The rows come from 4 hidden closed curves, with some noise, and rows from the same curve form a group. Each curve winds through 6 dimensions. The rows are also pushed far along 4 directions, which tell nothing about the answers.
Known rows, each followed by its group:
[  0.9  -4.1 -21.6  16.7  10.1   0.0  21.6 -10.9   4.0  14.5 -12.2  32.9
  -8.7] : Donuz
[ -2.4 -18.3  -6.1 -14.9 -19.7 -10.1 -41.9   6.2 -35.2  -7.5  39.2   0.8
  -4.4] : bubuv
[-22.6  -9.3  -2.8  -4.2 -10.5  22.8  -5.8 -11.6  12.8 -13.7  -7.1 -11.6
  -2.8] : zisoz
[  8.3  16.1  24.0  26.1  20.9  17.8  41.4 -41.0  29.6  -5.9 -55.4  10.4
  -1.9] : zisoz
[16.7  9.0  5.8 -1.8 16.9 -2.5 17.6 18.1  9.5  7.9 -9.8 27.2 20.0] : fadal
[ 11.2   8.4 -19.9  16.6  15.3 -11.9  23.1   8.0  -1.9   4.1  -4.6  31.8
  16.2] : zisoz
[ 18.9   8.3  18.8  26.9  -0.9 -43.4  11.4  -3.3 -40.8   0.9  -1.8   8.9
   2.6] : bubuv
[  0.1  -5.8 -10.3  -4.4  -9.7  25.6  -1.7   2.7  41.9  -5.3   2.6 -29.7
   3.9] : fadal
[-24.7  -2.3   8.4   6.1  -8.2   4.7   1.4  -8.6  -6.3   5.9  -2.3  -5.2
 -14.4] : fadal
[ 12.9   3.4   1.7   3.7 -28.9 -19.1  -0.6   5.8  20.7 -19.2 -35.6 -28.9
   7.2] : Donuz
[-18.0   0.0  31.8  41.0  -9.1 -25.1  18.9 -35.2 -44.3  -6.1 -20.7  27.1
  -4.0] : fadal
[-11.8 -23.8 -14.6  19.1   1.8  -7.4  12.9   0.5 -21.4  18.0  20.8  37.7
   7.6] : fadal
[-10.9   1.0 -15.3 -16.6   4.4  39.3 -16.2  -3.6  17.5 -18.8  14.4  -0.8
   4.1] : fadal
[ -9.9  -3.8 -17.4 -30.6   2.7  14.0 -20.3  31.1   5.7   0.5  19.7   3.8
   8.4] : fadal
[  8.3   8.3 -25.7 -19.3  10.8  11.4   1.9  17.4  14.0   8.3   4.7  -1.1
 -17.7] : Donuz
[-33.0 -11.2  -3.7  -0.6  31.3  63.0 -12.1 -44.8  26.2   6.1  36.5  -6.7
   2.2] : Donuz
[-16.0  -8.8   0.7  -8.9  14.9  37.1   7.2  -9.5  35.6   9.8   8.0 -37.4
  -7.2] : bubuv
[  4.8  27.1  13.2   8.0  -2.4  18.6  25.7 -11.2  47.2  -7.6 -48.2 -19.8
 -11.6] : fadal
[-34.4 -14.9   1.1  -5.8  24.8  37.8  -4.8 -12.3  -5.4  17.9  43.9  15.1
   2.4] : zisoz
[  1.8  -3.6  34.0  22.7   2.6   1.7   3.4 -31.5 -13.2 -12.6   2.1 -27.1
  -7.8] : Donuz
[ 12.0   6.8   6.1   8.7 -16.5 -31.0  12.2  13.4  -4.0 -17.2 -33.9  -6.8
  13.7] : Donuz
[ 25.4  18.5 -27.3 -23.1  21.2  24.6  -5.5   7.7  38.4 -16.3  -5.5 -24.4
  -6.1] : bubuv
[-15.9 -17.1  12.6  30.0 -20.8 -36.0  10.4 -12.4 -45.9  -0.4 -12.4  38.9
   3.5] : zisoz
[ 12.1   1.4  -6.7 -11.5  -4.4  -6.4 -22.5  12.2  -1.6 -15.2  21.4 -34.8
   5.0] : bubuv
[ 30.8  12.4   9.5   7.4  -7.4 -21.2   1.3  10.3  -3.6 -14.8  -5.3  -9.1
  10.4] : bubuv
[  5.7  19.9   5.4  23.4  12.2   4.3  32.5 -13.5 -12.1  13.7  -8.8  49.8
 -12.6] : bubuv
[-24.1   2.5   5.1  10.4  38.0  40.2   9.4 -48.1  10.3   9.9   1.0  19.3
  -7.5] : Donuz
[  5.0  -8.3 -12.8 -17.1 -20.7 -22.3 -38.9  18.7 -17.0  -4.8  36.0 -38.2
  -3.4] : fadal
[ 14.1   9.1  -1.9 -22.0 -10.5  18.2 -29.5  18.8  34.4 -18.8  14.9 -31.8
  18.8] : zisoz
[ -2.7  20.6  -3.9   6.7  24.1  26.7  13.2 -23.8  15.2   9.3  -9.9  19.7
 -16.2] : zisoz
[-32.3 -12.9  28.5   7.6 -12.6   0.3 -32.0 -20.3 -32.4 -15.1  38.9 -24.7
  12.6] : zisoz
[-32.4 -16.2 -21.6 -22.2  -8.0  19.9 -24.4   9.0  -7.2  -8.6  17.6  -1.9
  -6.8] : zisoz
[ 32.4  21.4  28.7  15.8 -28.1 -31.6  10.0  -0.4  28.8   3.7 -48.2  -6.5
   5.0] : bubuv
[-22.5 -12.8   9.7  24.0  11.5   8.1   3.6 -32.1 -11.9  17.5  21.1  25.9
   9.2] : Donuz
[ 19.6  13.3  23.9  13.8 -11.1 -15.7  19.1   3.2   5.3  -3.8 -18.6 -25.0
  -0.8] : bubuv
[ 18.3  24.2 -12.5  -0.1  -0.7  -2.0  23.9  20.4  29.4  10.0 -35.6  16.6
 -10.5] : fadal
[ 28.2  -0.1 -26.0 -33.3 -19.4  -2.1 -31.3  40.7  19.4 -22.8  17.6 -50.9
  -1.6] : Donuz
[ 10.9   6.1 -16.3  19.7  21.5  -6.5  26.8 -18.1  -1.0  13.4 -14.3  32.4
  -4.9] : zisoz
[ 29.0  40.2  -3.8   9.2  26.0  13.3  29.5  -7.0  37.6   6.7 -25.2   0.6
 -11.7] : bubuv
[-15.4 -16.8  27.0   8.9  -8.4 -17.3 -11.6 -27.1 -29.9 -16.8   0.2 -34.3
   4.1] : zisoz
[ 14.2  32.0  39.3  18.9  -4.5  -4.2   8.6 -21.6   9.5  -3.6 -22.5 -11.6
  -5.8] : zisoz
[-13.0   5.9  -1.1 -25.1 -15.9  -9.8 -27.9  20.9  -8.6 -11.8  18.2 -42.2
   4.1] : Donuz
[ -8.9  -1.1  30.8  24.8  -5.3  -6.0   3.9 -23.9 -30.6  -7.4  12.8  -4.6
   1.3] : bubuv
[ -9.5  -9.0  26.7  33.7  28.0 -12.4  35.9 -44.6 -32.4  19.2 -21.1  28.1
 -13.6] : bubuv
[ -4.5  16.3 -15.4  -7.7  15.8  23.2  16.6   6.6  26.3  -4.8 -22.9  11.8
  -0.4] : fadal
[ 21.1 -17.7   1.8   2.3 -12.4 -39.0 -13.3  23.2 -48.4 -12.8  16.1   4.8
   5.7] : Donuz
[  4.7  17.9  -5.9  11.0   9.6  31.2   6.8 -21.0  26.3  -0.2   3.0  10.6
  -8.1] : fadal
[ -7.3 -22.7 -31.1 -25.7   6.6  16.9 -43.2   8.3  -5.9  -3.0  49.2   4.2
   8.9] : Donuz
[ 13.7   4.2 -13.2   9.6   4.2 -16.9  13.2   9.4 -15.6  11.1   0.8  14.9
 -12.9] : Donuz
[ -2.2  -7.8 -12.7   2.5 -19.8   6.7 -28.5  -2.8  -3.9 -14.3  29.7  -9.9
   1.5] : fadal
[-15.5 -16.5  24.6   8.3   0.7   3.8  -4.5 -15.6 -14.7  -5.2  11.3   3.9
  18.1] : zisoz
[  9.7  -3.8 -21.0 -25.7  -5.9   9.2 -17.1  15.2  31.0 -24.6  -9.8 -40.3
   5.6] : bubuv

New rows. What belongs after each?
[-19.0 -19.9 -18.6  16.8   3.6   5.9  14.5  -4.7 -10.5  16.5  16.1  30.2
   0.2] : fadal
[-12.1   4.8  17.9  28.8   2.4 -10.5  10.4 -30.4 -28.9  18.4   9.4  14.1
 -20.2] : fadal
[ -7.1 -15.6   0.6   1.0 -28.6 -38.5 -35.1  19.8 -44.7 -15.9  33.2  -9.4
  23.0] : zisoz
[ -5.8  11.8   6.5   1.5  17.0  29.6   2.1 -18.7  23.4  -2.3  11.5 -38.6
  -6.4] : bubuv
[ -9.6   5.1  -3.1   2.1 -29.0 -12.7  -3.5   8.8  -2.4  -0.5  -9.4  -3.1
  -4.6] : bubuv
[-14.3   9.5 -24.7  -7.3  25.2  26.2  32.0  14.1  14.6  20.6 -10.5  46.0
  -7.7] : zisoz
[ -3.3   9.0  30.3  33.0   8.8 -21.1  13.3 -42.4 -46.1   6.8  -6.5  18.0
 -21.2] : bubuv
[  0.1 -12.4 -12.2  -1.0   8.9   2.0 -11.4   2.7 -21.7  -7.5  31.3  17.3
  13.7] : bubuv
[ 2.7  4.1 -3.6  5.5 20.0 18.8  7.7 -8.5  2.5 -4.6 16.3  5.6  7.2] : bubuv
[  3.2  19.2   7.8   8.9 -14.7   2.9  13.5  -5.7  35.2  -2.9 -38.5  -7.4
   0.7] : bubuv
[  0.5 -23.6 -44.6  -5.4  31.6  -2.0  25.1  26.7  -8.5  34.7  12.7  56.5
   1.2] : bubuv
[-11.1 -27.9  -4.8   5.7 -19.0 -40.9   2.8  18.9 -47.8  10.1   7.9  12.9
  -0.7] : bubuv
[-25.2 -14.7  -0.3   4.4  30.4  31.3  27.0 -24.2  14.0  11.7  -7.9  -3.4
  -9.6] : bubuv
[-19.6 -13.2 -36.8 -24.7  -7.2  -0.4 -10.2  37.6 -15.1  12.2  22.5  27.2
  -1.0] : zisoz
[ -4.4 -22.8 -10.1   0.2 -48.8 -34.4 -31.3  20.1 -22.9 -15.7  15.3 -13.3
  16.9] : zisoz
[-24.4  -7.7   7.5  11.8  27.5  32.5   3.3 -43.4 -14.0   9.9  23.5  26.5
 -12.7] : bubuv
[-19.0 -13.6 -18.2  -2.3  -8.4  -2.2 -10.8   5.9  -7.6  -0.2   8.5  14.9
  11.8] : bubuv
[  5.3  -8.1  18.2  12.6 -23.2 -33.3  -7.2   9.6 -38.8  -5.5  16.4 -12.0
   3.4] : bubuv
[ -0.3   8.0  -5.9   9.6 -23.2 -35.5  -7.8   9.9 -42.7  10.8  11.9  29.0
 -11.7] : bubuv
[-34.3  -3.5  18.0 -14.5  -6.9   6.5 -16.4  -2.2 -21.9 -12.7   8.1 -26.7
  -6.4] : zisoz
[  1.9  13.6  -0.2   9.3  37.5  32.4  21.1 -28.6  26.6 -10.1 -14.4  -5.1
   0.3] : bubuv
[ -3.0 -15.1  -4.4  -4.4  11.3  10.9  -1.4  -5.7  12.4  16.0   4.6   7.2
  -0.7] : bubuv
[ -6.3  -3.6  12.4 -21.0 -20.9 -24.3 -29.8  22.4 -20.5 -25.5   4.9 -47.6
  11.7] : zisoz
[  9.7   9.8  31.5  32.3 -16.5 -31.0  18.9  -9.8 -38.8   0.4  -7.5  19.1
  -3.7] : bubuv
[-45.7 -21.0   5.5   6.1  22.6  50.7 -12.4 -43.7   0.2  -3.1  39.1   2.1
   8.9] : bubuv
[-25.8  -3.7 -16.6 -23.5  16.2  36.3 -12.6  -2.9  10.8 -16.9  12.4 -11.2
   1.6] : fadal
[ 15.0  -6.2  -2.8  29.0   8.3 -19.3  17.0  -8.4 -23.7  11.0   6.8  32.9
  -3.1] : Donuz
[  2.4 -18.5  -8.2 -13.1 -20.3 -11.7 -41.1  15.9 -18.5 -20.2  33.8  -9.6
  19.0] : bubuv
[ 30.7   0.6  16.1   8.1 -32.9 -59.6  -0.3  25.2 -10.6  12.2 -18.3 -11.0
   2.7] : bubuv
[-21.2  -4.8  -9.2  -2.9   7.0  28.9 -14.9 -19.9   7.3  14.1  35.2  -8.4
 -13.3] : zisoz
[ -3.4  18.9  17.6  16.9   4.6  23.4  22.7 -29.8  45.5   3.1 -36.5   0.1
   3.1] : bubuv
[ 25.8  -8.7 -10.1 -12.0  -6.5 -27.3 -14.5  14.4 -15.7  -4.6  -2.6  -2.9
  -5.7] : bubuv
[-38.4 -24.7  14.9  11.6  -9.0   3.8 -20.7 -28.9 -24.9  -7.0  21.9  -3.6
  12.5] : bubuv
[  3.7   6.6 -24.0 -37.4   5.7  23.4 -15.9  38.0  31.1  -2.9   5.9  -2.4
   8.2] : fadal
[ 10.2  12.8 -10.6 -39.4 -21.5   4.2 -15.8  44.6  30.6 -14.3 -16.2 -34.5
  -0.5] : zisoz
[ -6.9 -10.3 -26.4  -0.3  10.2  26.1  -0.8   5.4  18.9  -3.5  18.6  22.8
  24.2] : zisoz
[-14.5   5.1  33.1  27.2 -15.5 -27.0  17.8 -16.6 -27.6   0.9 -29.5   6.5
  -8.2] : fadal
[ 34.3  14.6 -40.3 -13.6 -16.1   4.9   2.1  36.7  48.5 -12.2 -23.3   0.9
   4.3] : fadal
[-18.2 -11.9   8.7  -9.7 -17.4 -21.2 -21.8   7.3 -44.4   4.3  24.5 -18.8
 -16.8] : Donuz
[ -4.2 -17.7   2.0   7.9 -35.2  -7.3 -23.7  -2.3  -3.1 -14.5  17.7 -31.3
   7.5] : fadal
[ 16.3  -4.9  10.7  16.8 -19.7 -29.2   6.5   3.3  -7.9 -13.2 -27.2  17.2
  18.6] : zisoz
[ 19.5  16.1  -0.5   8.9 -15.8  -1.9   2.7   0.1  12.7 -19.1 -21.8   8.4
   1.9] : fadal
[  1.2   3.8  37.2  42.9 -21.3 -26.0  24.5 -38.8  -5.5  -1.8 -43.9 -10.8
  -9.7] : Donuz
[ 38.9   7.8 -23.0 -20.2  -6.9   4.9 -14.3  29.0  36.9  -8.4  -3.9   9.5
  14.8] : bubuv
[ -0.7  10.8  -3.8  18.0  23.3  20.8  31.2 -12.8  -4.5  11.9   4.7  45.3
  -3.6] : bubuv
[ -6.9 -11.5 -21.3 -21.2 -40.8 -19.8 -43.4  31.8  -0.1   0.8  24.0 -17.5
   7.3] : bubuv
[-12.2  -0.4 -34.1 -10.3   1.5   9.0  -8.8  16.4   8.6  22.7  24.1  23.9
  -1.9] : bubuv
[ -6.3  -6.5  13.4  10.4  -0.5   2.8  -8.8 -15.4  -0.7  -3.2  21.8 -26.5
   9.3] : fadal
[ 26.0  20.6  -5.0  -9.2  13.5   8.0  24.0  14.2  28.0  -3.2 -30.6  20.9
   7.3] : fadal
[ 22.0  10.9  22.3  30.9  -1.0 -13.1  20.0 -19.1  -1.6  -2.5 -18.6  -9.5
 -10.0] : Donuz
[-23.2 -18.0  -5.2  11.6 -10.1   2.7 -16.1  -9.0 -11.9  -9.5  29.0  -5.4
  19.2] : zisoz
[ -9.3 -20.7  34.0   8.9 -17.2 -22.4  -6.4 -15.0 -13.0   8.8  -1.1 -32.7
  -4.6] : bubuv
[ 19.2  -4.5   8.8   5.4 -27.7 -41.9 -16.3  16.2 -32.3 -13.5   8.2 -28.6
  -5.6] : Donuz
[-11.2  12.2  -8.7   9.6  20.5  36.7  11.4 -23.8  11.7  13.9  14.4  24.6
 -15.0] : fadal
